The same things were measured in two ways. Each way mixes the same 3 hidden numbers, adds some noise and spreads widely along 2 directions of its own, which tell nothing about the thing.
Some things both ways: the first way, then the second way.
[-0.20 -2.69 -0.39 -3.94 -0.60 -0.83 -2.41  1.34  1.66]
[-0.79  0.59  3.18 -3.13  1.83  1.44  1.29 -2.08]

[ 1.09  2.76  0.36  0.14  5.00  3.47 -6.03 -0.28  1.04]
[ 0.00  0.57  0.82 -0.07  1.02 -2.11 -1.26  3.62]

[ 1.86 -2.66 -0.48 -3.37 -0.33 -1.72 -2.87  2.73  2.50]
[-0.93 -1.40  2.20 -4.25  0.80  1.92  1.94 -1.59]

[-2.50  1.23  0.39 -4.39  0.47  1.54 -1.02 -1.34 -2.54]
[-5.03  1.56  4.30 -2.41 -2.05  2.23 -1.69  4.11]

[-0.08  3.01 -2.06 -2.63  5.83  2.23 -6.97  1.37  2.08]
[-0.57  6.66  3.77 -0.70  2.52 -3.14 -2.68  2.69]

[-4.26 -2.03 -0.02 -2.24 -2.28  4.18 -6.06 -3.18  0.95]
[-1.44  3.20  3.04 -4.84  0.55  0.70  0.45 -0.07]

[ 3.59 -0.66  1.53 -0.23  1.80  2.35 -6.13  1.37 -0.41]
[ 1.14  4.02  2.86 -2.36  3.54 -1.76  0.29 -1.51]

[-3.47  0.07 -0.65 -1.68  0.46  3.53 -6.92 -2.33  2.11]
[-0.73  1.25  1.67 -2.40  0.65 -0.53 -0.22  2.11]

[ 4.02  2.07  1.09 -0.73  4.51  1.07 -3.14  1.80 -0.42]
[-1.77  2.67  2.45 -1.79 -0.32 -1.23 -2.18  2.43]

[ 3.11 -1.94  2.29  1.42 -0.74 -0.11 -0.94  0.50 -0.12]
[-0.36 -0.35  1.43 -2.79  0.56  0.24  0.00 -2.51]

[ 2.73  0.87 -1.65  0.24  4.80 -0.13 -7.59  3.70  5.47]
[ 2.57  2.84  0.78 -1.10  4.00 -4.01 -0.06 -1.47]

[ 5.09  0.83  0.28  4.70  2.36 -4.02  2.44  1.65  2.66]
[ 1.52 -6.67 -1.76  2.56  0.97 -2.35 -1.64 -1.47]

Other things, the second way, with their names:
z_904: [ 0.39  0.29  0.91 -5.86  1.26  0.93  2.44 -3.01]
z_933: [-0.61  3.61  1.54 -1.14 -0.04 -3.39 -3.41  0.33]
z_829: [ 0.67 -1.30  0.19  1.95  1.35 -3.47 -3.13 -1.15]
z_472: [-4.44 -2.08  1.62 -2.06 -4.24  0.90 -3.41  2.31]
z_794: [-1.16 -1.33  1.38 -0.58 -0.02 -0.34 -1.68  0.20]
z_327: [-1.54 -1.26  1.98 -1.91  0.40  0.72 -0.24 -0.36]
z_979: [-1.41 -0.70  1.17 -0.53 -0.83 -1.41 -2.83  0.47]
z_237: [ 0.98  0.60  0.37 -0.42  1.87 -2.78 -1.02  1.22]
z_988: [-2.46  2.39  3.36 -1.15 -0.04 -0.46 -1.98  3.62]
z_289: [-3.92  0.03  1.84 -0.76 -3.06 -0.56 -4.41  3.38]
z_600: [-2.89  2.18  2.15 -1.71 -1.70 -0.75 -3.02  3.50]
z_188: [-4.35  2.18  2.35  0.46 -3.74 -2.10 -6.59  3.27]
z_712: [-4.23  1.53  2.65 -0.63 -3.01 -0.60 -4.45  5.26]
z_471: [-5.55  3.83  5.42 -3.91 -2.71  2.52 -2.53  3.18]
z_557: [-3.45 -2.69  0.99  2.72 -2.79 -1.87 -5.49  4.77]
z_581: [-4.68  0.67  3.41  0.69 -2.57 -0.26 -4.83  3.76]
z_746: [-0.10  7.66  4.16 -2.08  3.26 -2.52 -1.52 -0.47]
z_481: [ 2.20 -1.66  1.15 -2.04  4.33  0.09  3.41 -3.21]
z_329: [-2.92  7.62  5.87 -1.52  1.38 -1.26 -3.00  1.73]
z_397: [-3.28 -3.53  2.41 -0.52 -1.67  1.78 -1.45  0.47]
z_525: [-0.52  3.01  3.37 -5.82  1.56  1.67  2.24 -2.40]
z_502: [-4.29  3.60  4.13 -0.94 -1.81 -0.51 -4.32  3.07]
z_757: [-2.04 -0.47  2.26  3.65  0.45 -2.06 -4.49  3.68]
z_162: [-3.00  6.56  4.49 -1.90 -0.42 -1.81 -3.88  3.80]
z_930: [ 2.03  3.69  0.23 -3.04  1.92 -4.14 -1.35 -2.35]
z_676: [ 0.62  3.83  1.99 -3.04  2.39 -1.88 -0.16 -1.31]
z_860: [-4.21  1.99  3.41 -2.33 -2.41  0.52 -2.89  4.48]
z_297: [-3.13 -2.46  0.13 -0.33 -3.45 -0.99 -4.14  4.52]
z_425: [-4.14  4.12  4.94 -1.89 -0.64  0.58 -2.98  1.76]

Some of these things the first way, each followed by its name:
[ 2.42  3.73 -1.33  1.33  4.95 -2.11 -0.10  1.79  2.29]  z_297
[-2.75  2.31 -2.38 -1.69  2.45  0.64 -3.49 -1.11  2.61]  z_600
[-3.68  0.41 -3.03 -1.15  0.09 -2.04 -0.87 -0.73  4.69]  z_794
[ 3.78 -1.12  0.86  0.13  2.53  1.16 -6.21  2.25  1.57]  z_676
[ 0.03  4.20 -0.66 -1.53  3.73 -2.23  2.48  0.05 -0.22]  z_581
[-1.20 -3.14 -1.61 -3.14 -0.98 -1.38 -5.34  1.86  5.01]  z_481
[ 0.27  2.25 -1.39  2.92  1.82 -2.63  0.90 -0.29  4.54]  z_829
[ 2.59  1.26  0.27  1.73  4.14  1.33 -5.27  0.87  1.59]  z_237
[ 3.94  1.25  2.25  2.15  1.54 -1.54  2.35  0.60 -2.16]  z_472
[-1.01  4.33 -1.40  1.68  3.66 -2.00  2.14 -1.03  1.15]  z_188
[-0.91  1.76 -1.48  1.88  2.28  0.72 -4.21 -1.62  3.69]  z_933
[ 3.91  3.67  0.02 -0.16  5.44 -3.16  1.67  2.77  1.42]  z_289
[ 0.31  2.21  1.74 -2.76  2.64  3.36 -3.21 -1.07 -3.33]  z_329
[-0.30 -4.25 -0.08 -4.26 -0.96 -0.34 -5.91  2.12  3.00]  z_525
